The rows of a group lie close to one hidden flat surface of 9 dimensions, which passes through zero. Surfaces can cross.
Some rows, each with its group after it:
[11 -7  6 -1  7 13 -3 -7 -1 -4  6 -2  2 13] -> (2)
[ -9 -11  19  27  -2  -8  -2 -10   1   7 -17  15  20   3] -> (3)
[-15   7  24  27  10   0   5  -6  18 -17 -16  12  -9 -19] -> (2)
[  2   5  12 -15  -1   9  12   2  13  -2   3  -4 -21  17] -> (1)
[ 2 -9 -8  4  5 -4 -1 -5  1 -8 -2  0 10 -2] -> (1)
[-11  10  -3  20   4  -4  18  -2 -11   1   1   6  -8 -15] -> (0)
[ -1 -12   6  12 -10  -8  -6  -9   3   7   2  -6  12 -13] -> (0)
[  0  13  -2  11  -3  -5 -17  -7  14  -4  18 -14  -7  -7] -> (0)
[  4   1 -10   5  14  13   6  -8   0  -7  17   0 -14   9] -> (2)
[  7  -8   7  12  -8 -19   9  -7  -5  13   9 -18  14   8] -> (1)
[-12 -23  34  26 -10   4  20 -10  11 -17  -8   6   5   4] -> (3)
[-11   4  13 -11 -22   2   6   0  14  14   1   2 -17  16] -> (2)
[  1  16  -9 -25 -14  -8 -15  11   6   0   3  -9  -6  11] -> (0)
[ 10 -21 -13   8  10  11 -14  -1  -3  -1  20  -2  11  15] -> (3)
[ -2   6   0  12   6   8   0 -16  -5   0  -2   9  -1 -13] -> (1)
[ -1   6  -4   6   6   9   7 -11   3 -12   8  -3 -15 -16] -> (3)
[-1  2 13 22  4  8  4 -8 -7  1  2  4  0  0] -> (3)
[  6  11 -19 -10  12   2   6  -2 -18  -6  -2   7   0   9] -> (0)
[-11  -2  12  -1  -8   0  -6 -16  21  -6 -17  13   0  -5] -> (0)
[  3   7   5 -26  -9  -8 -17  11  17  20  -9  -6  -6   2] -> (0)
[  9  18 -15   7  18   6   1 -11 -17 -11   8   3  -1  14] -> (2)
[  9  -6  -5  17   7   3   0 -16 -19  -7   3   0  17  -7] -> (1)
[ 1 -6 26 16 -3  4 -1 -2  3 -1  0 -5  5 -1] -> (0)
[  1  19   9  -4  -3  -2  -2  12  12  -9   8 -17 -17 -12] -> (3)
[-10   1 -29 -16 -18  -4  -5   3 -19  17  -6  15   8  -4] -> (3)
[  0  24  11  -1  19  17 -13   4   4   1  -9  14 -18   6] -> (1)
[  8  -4  -4   7   1 -14  -7  -8   0  -6   4  -9  16   6] -> (1)
[ -2 -12   0   6 -13 -14   8  -7   0   8   4  -5  10   2] -> (3)
[  4 -29  -6 -20 -22   1   8   4   1  22  13 -13   2  -2] -> (2)
[ 15 -26   2   3  23   3  -1   5   2  43   3  -6   3 -16] -> (0)
[  0  -6   0 -12  12  11   1  21   3  -6  -6   9  -6   8] -> (1)
[ 9 -6 -6 -4 16 -8 -6  3  9 -2  1 -4  5 18] -> (1)
[ -5   8 -19  18  11 -15  -9  -6   2  15   4   1  -1 -30] -> (0)
[ -2   4  10  17 -16 -10  -1  -9  -1 -13   7 -13  11  -4] -> (3)
[ 11   0  -8   0  18 -10 -13  -3  11  -4   5  -6   5  17] -> (1)
[  1 -20   0  -6 -15  -6  19 -12  -2 -15   0  -5  12  13] -> (3)
[ -6   4 -19 -12  -2  -1   2   5   5  -4   7   3 -14   2] -> (0)
[-12  14  -6 -11  -1  -6 -15  -9  20   4 -18  17  -7   0] -> (2)
[ -1  -7  -4 -13  -6  -5 -12   1  11   1  -6   1   5  -5] -> (2)
[  3 -12   2 -13  -2  -5  11   1  -8   5 -17   3  11  -8] -> (2)
[  4  10  13  14   1  -8   1  11 -24   2  -9  -3  17  -4] -> (2)
[ -6 -20   1  -3  -5  -3 -10   7  21 -11  -4   4   5   0] -> (3)
[  9  -1 -20 -10   4 -14 -25   4   5 -16   5  -9  16  14] -> (1)
[  9 -20 -18 -19  -2  -1 -15  -9  11  -1   3  -4  11  -6] -> (2)

New rows. What belongs after each?
[  7  -7 -15   7  -3  17  13 -22 -16 -22  21  -3   3   3] -> (3)
[  5 -17 -11   1  -7 -12   1  -7  -3  14   9  -6  15   9] -> (3)
[-5 13 -7 10  6  0 -6  9  0 -5 12 -2 -9  1] -> (2)
[  2 -12   6 -15  -6  -2   0  -8   9   1 -17   6   7  -3] -> (2)
[  2 -12 -14  -5  -3  -6 -18  13   4  14  12  -5   7   7] -> (3)
[  6  32  -6  -3 -12 -19  -5   6 -24  14   7 -17   6  -1] -> (0)
[ 10   2  -7  -3  11   3   7 -15 -14  -7  -8   5   8   4] -> (2)
[  0  15  22   4  10  14  19 -16  -2 -14 -16  13 -11  21] -> (2)
[  0  -1  -9 -22 -11   0   4  -7   0   1  -6   5   0   8] -> (0)
[ -4   8  20   0  -5   7   7   5   1 -20  -7   0  -4   1] -> (3)
[-11 -11  -6 -13 -22   8   3  22 -21  17  -3  14   4  15] -> (3)
[ -3  -3  -6  -3   1  17  -2  22 -28  -1  -5  11   7 -10] -> (1)
[  2 -11 -17   0   7  -8  12  22 -11  -6   5  -7   5 -20] -> (2)
[  9   4  14 -10 -16  -6   6  14  -2 -13   9 -23   1  12] -> (3)
[  0  41  -7  -6  18   1  -6   1  -2  -4  -3   6 -18   5] -> (0)
[  2  -5  -4 -13  -7   0   6 -26   4   0 -10   8   4   5] -> (2)
[ 17  -8   1 -16   0  10  -8 -17  -8  16  -1   1  11  21] -> (2)
[ 15  15  10  -3  16  -6  14 -13 -14   8 -15  -1   4  11] -> (3)
[ 12 -13  21  -3  -6  16   7   0   2 -12  11 -12  -2  19] -> (2)
[ -3  13 -15   4   6  -4   9  -6  -8  -3   1   4  -5  -2] -> (2)
[ -9  -2 -11 -10   1  10  -1   9  -5  12  -9  18  -5  -2] -> (3)
[ -9  16  13  14   6   3 -17  -4  12   9  -6  10  -9   4] -> (2)
[ -2  -5   7  -8 -10  -6   3  18 -11  25  -5   3   6  14] -> (3)
[  2   6  -2  -4  -1   5 -14  -2   9   3   7   0  -6  13] -> (2)
[-16   0  10  10   2   8  20   8   3 -11  -6  13 -16  -3] -> (0)
[  1  -4 -21 -10 -14  -3  12  -9  -1  -7  19 -11  -5  -8] -> (3)
[ -7   4  -7   9 -11   6  -4   9 -12  15  16  -3  -6  -6] -> (3)
[ 18  -1  -3  -7  -7   2   3 -13 -19  14  13 -16  11  11] -> (0)
[ 11 -16  -8 -10   3   0  -6  11  -3   9   9  -9   7   5] -> (0)
[  4  11  -2 -21   6   5   6  -6 -10  13 -17  14  -3  19] -> (2)
[  3  -3   8  11   7  15  10 -20   3  -2   7   1 -10   3] -> (0)
[  7  -4  -9 -10  -7   8  -9 -10   0  23  16  -3  -4  17] -> (2)
[  8  -3   7 -15   0   0  12  -5 -13  -4 -19   4  12   7] -> (2)
[-10  -1  -2   0 -14   6 -16  15  10 -22  10  -4  -4 -10] -> (3)
[ -2  -3  17   0 -15  -9  -9   2  12 -15 -10  -5  13  -5] -> (2)
[-8  1 -6  1 -7 -5 -5  2 14 -8  8 -5 -7 -5] -> (2)
[ -2  -1  -4 -15  17   5   8   8   0   7 -19  17  -8  -4] -> (2)
[  0  10 -10   5   4  -8 -11  13  -3 -17   6  -6   6  -4] -> (2)
[ 11 -15   6  19  20  10  -3   2  -6 -10   5  -1  11   2] -> (0)
[-13 -12  -8   3 -19  -3   9  -5   5  -9   6   1   1  -6] -> (0)
[  3  -3  -2  15  -1   8 -16   3  -6  -4  19  -6   6   4] -> (3)
[ -9  12  11  -8  -3  -4  -9  19  -5   5 -25  12   6  -6] -> (1)
[ -4   3  -3 -23 -26   1  11   0   5   1   9  -8 -14   3] -> (1)
[ 14 -13  -7  -6  17   5   2   2   6   9  16 -11  -7  13] -> (3)
[11 -3 -6 -2  3 -8  4 -2 -7 12  8 -8  6 13] -> (1)
[ -3   6  -9 -10   2 -11 -17  -3   6  10 -17  11   8  -5] -> (2)
[  2  -8  14  -6  14  24  13   5  -7  -7 -16  19  -4  17] -> (3)
[ -2   7   6  -2 -13  -5  -9  -3  11 -18   0  -7   3   1] -> (1)
[  1   9   5 -27 -10   8 -16  -7  15   8  -3   6  -9  33] -> (2)
[  7  -5 -10  -4 -19 -12  11   4 -28  10   9 -13  18   2] -> (0)
[ -1  17  -3  16  21  -5  19  15 -26 -14  -9   4   2 -10] -> (2)
[ -5   0   1 -10  -9   9   5  21 -15  13  -2   5  -5  -5] -> (1)
[ 11   5 -11  -4   5   5   8  -8 -23  10   7  -2   3  11] -> (3)
[ 10  11 -11   6  13 -11 -16   8  15  24  26 -24 -14 -13] -> (3)
[  9   7 -15   2  11   1  -3 -18  -7  -7   4  -1   4  -3] -> (3)
